The rows are grouped in 3 different ways at once. Each group adds its own fixed numbers to the row, and there is some noise. The rows also spread widely along 11 directions, which tell nothing about the answers.
Some rows, each with its group in each grouping after it:
[ -8 -16   5   7   8  -5  -1  13  -3   6 -10   6  -1   6  19  -3 -25   9
   2  15  -4   4   2  -4 -11  -2  -7   8  -5  11  -2  -2] | Z773 G (3)
[ -8  10  10   7 -34  -7  10  -1 -10   7   5  15  19 -17  11 -11  27  -3
  -4   8  10 -11  -1  16 -11 -19 -13 -31  -3  -1  14   3] | Z563 B (5)
[  3  -9   2   7   2   4   2   4  -9  13  -9 -13  15  -3  -9  16   9  13
   0  -2  -9 -21   0 -25  -8   5 -10  15  -1   0  17 -14] | Z563 U (0)
[  5  -6   0  -3  -4   0  -2   4  -2  13  -1 -12  -9  -4  -7 -10   0  -2
   3  -3  -9  -5   6  -9   6   2  15  18  -3 -15  -4  10] | Z13 B (2)
[  3 -16   1  11   7  13  18   2   1  10 -18  -2   0  -1  11  -9  -9   2
  -6  16   1  -7  10  -3  -2  -3   7   3   9 -10 -16 -26] | Z13 U (1)
[ -9  -7   4  12   2   2  17   7   6   5   1   5  -2   4   6 -12   6  -9
  -6 -12  -2  -1  14  17   0  -1 -12 -12  -5  17   4  -6] | Z456 G (5)
[  4  24   7   0   3   0  36   6  15  15   6 -20  -1 -12 -16   3  27 -10
  -2   3 -11 -18  -1   1  -5 -21   5  -1  -5 -11   1  -9] | Z456 B (3)
[ 15 -13 -13  -8  17  11   2 -12  -5  -2  -3 -17  -8  -3 -13 -11  28  -6
   4  -9  -2 -12  -2 -24   5   6  14   2   5 -19   8  -1] | Z465 G (1)
[ -5  31   1  -3 -21 -30  15  24   2  13   7  -2  23  -9   2  28  -2   9
   4   0  -1 -15   6   8  -2 -13 -24  14 -12   7   8 -21] | Z773 G (2)
[ -1   8   3  10  -4   4  19   3   8  12  -1  -7  -1 -12   0   8  12  -7
  -2  -4  -4 -15   2   7  -6  -9 -14   2  -8  -1  17  -1] | Z465 B (0)
[ -4  12  -8 -17   1 -10  18   1   4  -5   9   4  -8 -15   3 -13  30 -17
   1  -1  12  -4   0  13  -2 -23  -5 -23  -3 -13  16  23] | Z13 B (4)
[ -4  17  -6  10  10  -2  16  21  20   0   4  -6 -13  -4   5  10  -6 -15
 -10 -12  -3  -7   4  13   1 -12 -29  13  -7  11  19  15] | Z456 B (4)
[  4 -13  -7  12  23  18   8   5   8   2  -1 -11 -27   4  -1 -16  -4 -13
  -7 -19  -6  -4   8   1   7  13   4   9   3  10   4   4] | Z13 U (1)
[  2  -6   1   3   9   7  21   0  19  11  -4 -10 -17  -9   4  -6  -8 -15
   1  -2  -6  -7  11   9   8  -3  12  13  -3  -6 -14 -20] | Z465 G (3)
[-21 -14   3 -20   0 -13   2   7  -2   4   3  -3 -11 -10   2  -8   4  -6
   5   3  -5   0   5  10  -4 -12  -5   9 -10  -9  10  26] | Z456 G (5)
[  1  -3 -14 -18  26  -3  -2  13   9  -4   1 -22 -24 -17  -6  11 -16  -6
   5   7 -11 -11  -7 -15  -2  -7  -6  49 -10 -19  19  24] | Z773 B (1)
[ -7 -24   4  -4  -1  -1  11  -5 -10  12 -12   8  13  -6   7   4  -2  13
   7  21   4  -6   5  -6 -12  -3  -5   1  -7  -8  -1 -21] | Z773 B (4)
[  0 -11  -1  -6   8   0   5  -2  -5   1  -2  -1  -8 -16   3  -4  -7   0
   8  19  -1  -9  -6  -3 -11  -4   6  11  -9 -12   4   0] | Z773 B (1)
[  0   4 -14 -13 -13 -16   6  -1   4  -8  14  14 -10 -29  12  -6  -5 -13
  12   5  15 -10   4  24   4  -4  -3  -1 -12  -1   6  -6] | Z773 G (1)
[ 25  -2 -18   6  10  13  -4  -5   5 -11   0  -9 -16 -21  -1   2 -14 -11
   6   3   2 -24  -5 -18   9   9   8  32   0 -12   4 -13] | Z456 G (1)
[  3  -2 -15 -17  34  -7  28   9  12 -13  -6  -4  -7  10  13   1   0  -6
  -3   4   3   3   5   0   3 -23 -11  -7  -1 -10   5  -3] | Z465 B (5)
[  7   4   7  18  -4  18  14   0  10  16 -12 -16  -5 -15   1  -5   5 -12
  -8   6  -6 -16   2  -1   0  -8   4  11   7 -19  -7 -16] | Z465 G (1)
[ -7  -1 -10 -10 -16  -4   3  -1   4   4   7   2  -1 -20  -7  -2  30 -16
   3 -20  10 -13  14  10  12  -3 -16   1  -4  -5  19   7] | Z456 G (4)
[  6  -3   1  13 -11   8   0  13   3  15 -13  -9   5  -1   9  -3  -7   3
 -11   3  -3  -8   9 -16   4  -9   0  16  13  -8  -6  -2] | Z13 U (3)
[  8  -5   3  22  23  24  22   3  16  11 -22 -15   5   3   1   8   9  -4
 -12   4  -5 -16   3 -21  -5  -4 -15  14  11  -5   4 -30] | Z773 G (4)
[ 17  10  -7  12   5   6  -2   8  13  -8   1  -2 -17 -18  13  -5 -20 -16
   2   5   2 -13  -4   1   3  -9   3  14   1  -7   3  11] | Z456 G (0)
[  7  14 -10 -13  17 -21  21  23  17   6   0 -25  -4   5  -4  25 -22   3
   3  -3 -14 -11   9  -7  10 -10  -2  36 -10  -5  -9 -25] | Z465 G (3)
[ -6  -5   0   8  14   1  19   1  10  -1   0   4 -16  -3  11  -4  -7 -11
   3  -6   1  -3   6  20  -2   2  -6  -7  -8  13   3 -12] | Z465 G (4)
[-19  -1  14  11 -13  -4  16   8   0  24  -7  -8   8  -7  -3  15  -1   6
  -1   1 -12 -12  11  14  -8   2 -18  16 -12   9   8 -26] | Z465 G (1)
[ 15   9   4  40 -26  16  -6   7  -3  13  -3  -1   6  -9   4 -12   5  -7
 -11 -12   0 -15   2  -2   1   8  -5   0   6  12   4  -7] | Z456 G (1)
[ 15 -21  -7   2   4  17  -8 -12  -5   8   0 -12 -10  -8 -14 -21  21  -9
   4 -11  -2 -14   3 -20   7  18  19   7   4 -11  -1  -5] | Z773 G (1)

New rows, each followed by its group in each grouping:
[  7  -6  -2  -1 -13  -6  -1 -10 -11   0   5   9   0 -15   8 -12   2   3
  14  10   7 -10  -4   0  -5   3  19 -14  -6  -2  -2  -7] | Z465 G (3)
[ -2   2   3   2   7   8  15  -3   9   1   1 -11 -10 -19  -3   0  19 -17
  -2  -1  -5 -19  -5   1  -4  -9  -5   6  -3  -6  19   0] | Z563 G (5)
[ -9 -11  -3   1   6   4   4   7   1   8  -1  -5  -9  -9   1  -9   3  -6
  -2  -4   0  -4   2   1  -5   1  -8   6   1   1  11  11] | Z773 U (1)
[ 15   5  -5   4  -5  -3   6  10  -1   1 -10  -3   9  -6  10  -1  -8   0
  -5  13   2 -10  -1  -8   2 -14  -3   6   4 -14  -6 -10] | Z563 B (1)
[-10 -21   8 -12  15   3  17 -11  -5   5 -12  -1   0  -8   3  -4  13   0
   7  21  -1  -8  -1  -4 -13  -9   2  -6  -3 -17   0 -15] | Z563 G (4)
[  9  -3 -10  -8   8  -3  10  -1   6  -2   7  -5  -5  -5   1  -8   8  -9
   3  -7   1  -9   6  -3   7  -1   5   1  -2  -5   2  -9] | Z773 G (5)
[  3 -20   4  25   4  22   3  -5  -3  10 -13  -3  -6   1   4 -13   0  -4
  -5  -2  -5  -7   3  -5  -2  12   3   1   3   3   0 -13] | Z465 G (1)
[ -5   1   5   3   4  -9  13   1   0   6  11  -1 -15  -3  -3  -2  -5  -3
  11  -5 -10  -8   4  16  -3  14  10   4 -19  16   3 -11] | Z13 G (2)
[ 18  24  -5  15   2  10  11   7   8  -7  -7 -13   7 -16   7  10   9  -7
  -8  15   2 -27 -15 -20 -10 -22 -13  11   8 -17  21  -2] | Z456 G (5)
[ -2 -10  -5 -21  18 -11  16  -6   0   7  10 -13  -8   0 -20   2  23  -3
  14 -14  -5 -11   8  -6   2  10   8   2 -13   0   5 -16] | Z773 G (4)
[-13 -15   2  -7  26   1  34 -10   5   6   6 -11 -12  -6 -11   3  16  -7
   6  -4 -10 -16   5   8  -7   7   0  -3 -14  11  12 -25] | Z563 U (5)
[ 10 -16 -10 -14  22   5  -7  -4  -1  -2  -7 -23 -15 -14 -11  15  -7   2
  11  12 -13 -24  -9 -33  -3   4   5  48  -8 -21  20   4] | Z13 G (0)
[  3   7 -10 -17   9 -24   9  14   1  -2   4  -4   2   7  -1   1  -2   2
   7  -5   0   0   9   1   3 -10   0   0  -6  -3  -7  -3] | Z456 G (4)
[ 10  -6 -12 -10  16  -1   8   1   3  -5   0  -4  -9  -6   5 -11   3  -9
   5   4   4  -4   1  -4   3  -4   6   1   1 -11  -2  -4] | Z773 G (1)
[ 12   4   3  22 -12  21  -3  -1  -7  13  -8 -16  10  -7 -13 -11  35  -5
 -10 -12  -3 -19  -2 -24  -1   2  -2  -2  14  -9  13   2] | Z456 G (1)
[ -8 -10  23  39  -4  19   6   7  -2  24  -7  -3  -1   7   4 -13  -2   0
 -14  -4 -15  -3   1   1 -16   8  -8  -3  -3  21   7   2] | Z773 B (5)
[ -2  11 -10   8  12  -3  16   9  12  -4   5  -6 -15  -9   2  12  -7 -11
   0 -12  -5 -13   1  14   1   4 -18  14 -12  16  20 -11] | Z465 G (1)
[  1   3 -16 -29  21 -24  25  16  -3  -1  -6 -10  17  17   0   8  11  11
   1   1   1   0  10  -9   4 -18  -7 -10   2 -10  -5 -22] | Z563 U (1)
[ 12   3  -1   1 -12  -3   2   7  -4  12  -6 -11   9  -3  -2 -11  13  -4
  -3  -1  -4  -8   5  -9   6  -7   8   1   7 -16 -11  -9] | Z563 G (1)
[  2  -8  12  19  -2   7   7  -3  -3  11   2  -5  -5  -1  -1 -11   4  -6
  -1  -8 -12 -12   2   2  -4  12   8  -2  -7  14   1 -14] | Z563 G (5)
[  2  -4 -17   5   1   3  12   4   1 -10  -5  12   7 -10  13   8   1  -3
  -1  -2  14 -11   6   3   4  -3 -31  -1  -3  10  22 -11] | Z456 B (1)
[  7 -15   0 -13  12   6  -8   0   0  13  -8 -32  -9 -18 -16  14  -7   6
   8  20 -19 -21  -9 -41  -5  -1  14  56  -4 -31   4   0] | Z773 G (3)
[ 16  19  -9   4   3  -7   9  16   5  -6  -3  -8   7   0  10   6  -1  -5
  -7   0   0 -13  -2  -9   5 -15  -9   4   4  -3   4 -12] | Z563 G (5)
[  9   6  -2   9   5   0  15  22  13   6 -15  -1   6   9  21 -10 -15  -5
 -12   9   3   5  11   4   3 -20  -6  -1  13  -9 -23 -19] | Z773 G (1)
[  3  -7   1   2  13  -5  21   4   8   4   2   1  -7   2   6  -7 -11  -6
   7   6  -4  -6   7  12  -3  -3   9  -6  -8   3 -13 -20] | Z456 G (0)
[ -2 -10   1   1  10   6  11 -10  -9   1   6   3  -5  -5  -7 -12  23  -3
   8  -7   0  -7  -2  -1  -7  10   6 -17 -10   5  14   8] | Z456 B (2)
[  8  -2  -8  -1 -15  -7   3   5   1  -4   2  10  -3  -9  16 -10 -12  -5
   0   6   7  -5   8   9   8 -11   2   0  -3  -4  -4   1] | Z13 B (5)
[  9   2  -3 -10  -8 -13  10   8   1   9  -3  -5   2  -6   7   0 -15   5
   5  16  -2  -4   6  -3   3 -17  12  10  -1 -20 -19  -9] | Z465 B (3)
[  2  -2  -6 -18  -2 -22  16  -3 -10   6   8  -3   7  -8  -9  16  -2  13
  18   8  -4 -16   4  -1  -6   0   7   5 -21  -6   3 -21] | Z465 B (0)
[ 12   1 -15  -1  10  -2  11   4   3  -9  -2   3  -8  -5  12  -3 -13  -5
   2   6   7  -4   2   3   4  -7   0   0  -3  -6  -1  -6] | Z465 B (1)
[  5  -7 -22 -16  25  -4  14   2  17 -11  -3 -11 -16 -22  -1  29 -22  -7
  12   7   0 -22   4  -7   8   0 -13  48 -12 -11  11 -25] | Z456 G (4)
[ -3   1   3  -9  12 -12  26   7   7   8   4 -11  -7   5  -4  -4   7  -5
   0  -4 -11  -5  12  10   2  -7   6  -1  -8   1  -5 -16] | Z13 G (5)
[ -1   6 -12 -13   3  -7  10   6   0  -4  -3  -6   6 -14  -2  10  15  -3
   3   7   4 -14  -1  -6  -2 -15 -16  10  -3 -13  19  -2] | Z456 G (1)
[ 23  26  -2  14  16  -9  25  22  17   9   5 -20  -2   7   0  11 -27   4
  -1   4 -13 -14   2  -9  -1  -4  13  15   0   8 -21 -36] | Z773 U (3)
[  8   7 -15 -10 -15 -12  -1  11  -6   2  -8  -6  16  -8   1  10   5   9
  -1   2   5 -12   5 -15   6 -15 -12  15   2 -21   8  -2] | Z465 B (1)
[  3   2   1   8  -9   0   7   9   2   8  -5  -8   7  -4   3   3   6  -2
 -10  -3  -5 -12   3  -4   1 -11 -13   8  -2  -3   8  -3] | Z563 B (5)
[ -4   2   7 -11  23  -3  20   4   0   5  -3 -23  -8   1  -9   2  15   0
   0  12 -16 -11  -7 -12 -15 -14   7  10  -7 -12  11   5] | Z13 G (5)
[  2   2  13  15  -2  11  13   3   2  19  -7 -16   0  -6  -9  -4  12  -7
  -8  -1 -15 -13   0  -1  -5  -4   0   7  -2  -6   2  -6] | Z563 B (1)
[ 12  -7  -1  31   3  17 -13  16   0   1 -13   2  -5  11  19 -24 -12  -4
 -15  -8   5   5   4 -14   0  -2  -3  -6  21   2  -6  22] | Z456 U (4)
[ -1  -5  -3  -1   9  -5  -5  17   3   5  -3 -16 -11  13  -3  -7   0  -3
  -8 -15 -12   0  10  -9   6  -3  -4  18  -1   0   6  17] | Z13 G (5)
[  0  -4  11  20   2   8  -5  10  -4  13  -5 -11 -12   1   2  -4 -11   2
  -4   2 -17  -6  -4  -7 -14   1  -1  17  -8   7  13  24] | Z13 B (0)
[  8   3  -2  -3  15   3  17  -5   0  10   7 -23  -4  -6 -24   0  31  -5
   5  -9 -11 -20  -3 -15  -5   8   9   4  -6  -3  12 -17] | Z773 G (1)
[ 11   1 -10   1  23  -7  23  11   1   0  -3 -13   6  22  -3   8   0  10
  -4 -10  -9  -6   7 -14   3  -1  -5  -2  -5   8   2 -22] | Z465 B (5)
[ 11  16 -15 -16  14 -17  12  12   8 -16   8   2 -12  -8  11  -7 -14 -10
   8  10   5  -4  -2  10   2 -16   6  -2  -5  -9  -6   1] | Z456 G (1)
[ 13   5   4  25  -6   6  -9   9  -3   3  -6   4  -1  -3  20 -13 -20   0
  -1  11   2  -4  -8  -8  -9   1   5   4   6   0  -6   3] | Z773 G (2)
[ 10 -12  -3  25  -5  11   2  12   5  11 -15   3  13   4  15   9 -21   8
 -10   0   0  -9   9 -14   4   4 -18  19   4  14   0 -25] | Z773 B (3)
[ 16  -1  11   1  -1   2  19  -5  -3  15  -3 -17   3  -4  -9  -8   7   1
   1  16 -14 -17  -1 -12  -4  -8  30   3  -1 -24 -22 -25] | Z563 B (5)
[  2   4 -13 -17   3 -12   8   5   3  -2   1  -6   2  -7   4   6   8  -2
   6  -1   3  -9   3  -6   5 -10  -4   4  -4  -8   8  -2] | Z465 G (3)
[ -5 -22  -6 -15  20   0   4   3   6   6  -5 -13 -22  -7  -5   3 -17   0
   6   7 -14  -6   4 -10   1   0   7  38 -12  -7   4   8] | Z13 B (3)
[ -1  -2  -1  -6   7   6   7  -3   6   1  -5 -13  -7 -21   0   3  13 -13
  -2   9  -4 -20  -7  -9  -4 -14  -6  19  -1 -19  18   3] | Z563 G (5)
[ 13  -5 -11 -18   6 -14  -2   4  -7   3   0 -13   5   3 -11  -1   7   5
  10  -2  -6 -10   5 -20   5  -2  15   9  -4 -16  -6  -2] | Z456 G (0)
[ -3  -1  -5 -12  15  -4  16   5  -1   2  -2 -12   3   4 -11  -4  22  -3
   1  -5  -4  -7   7  -5  -1  -7  -4  -6  -2  -6   6  -4] | Z456 G (1)
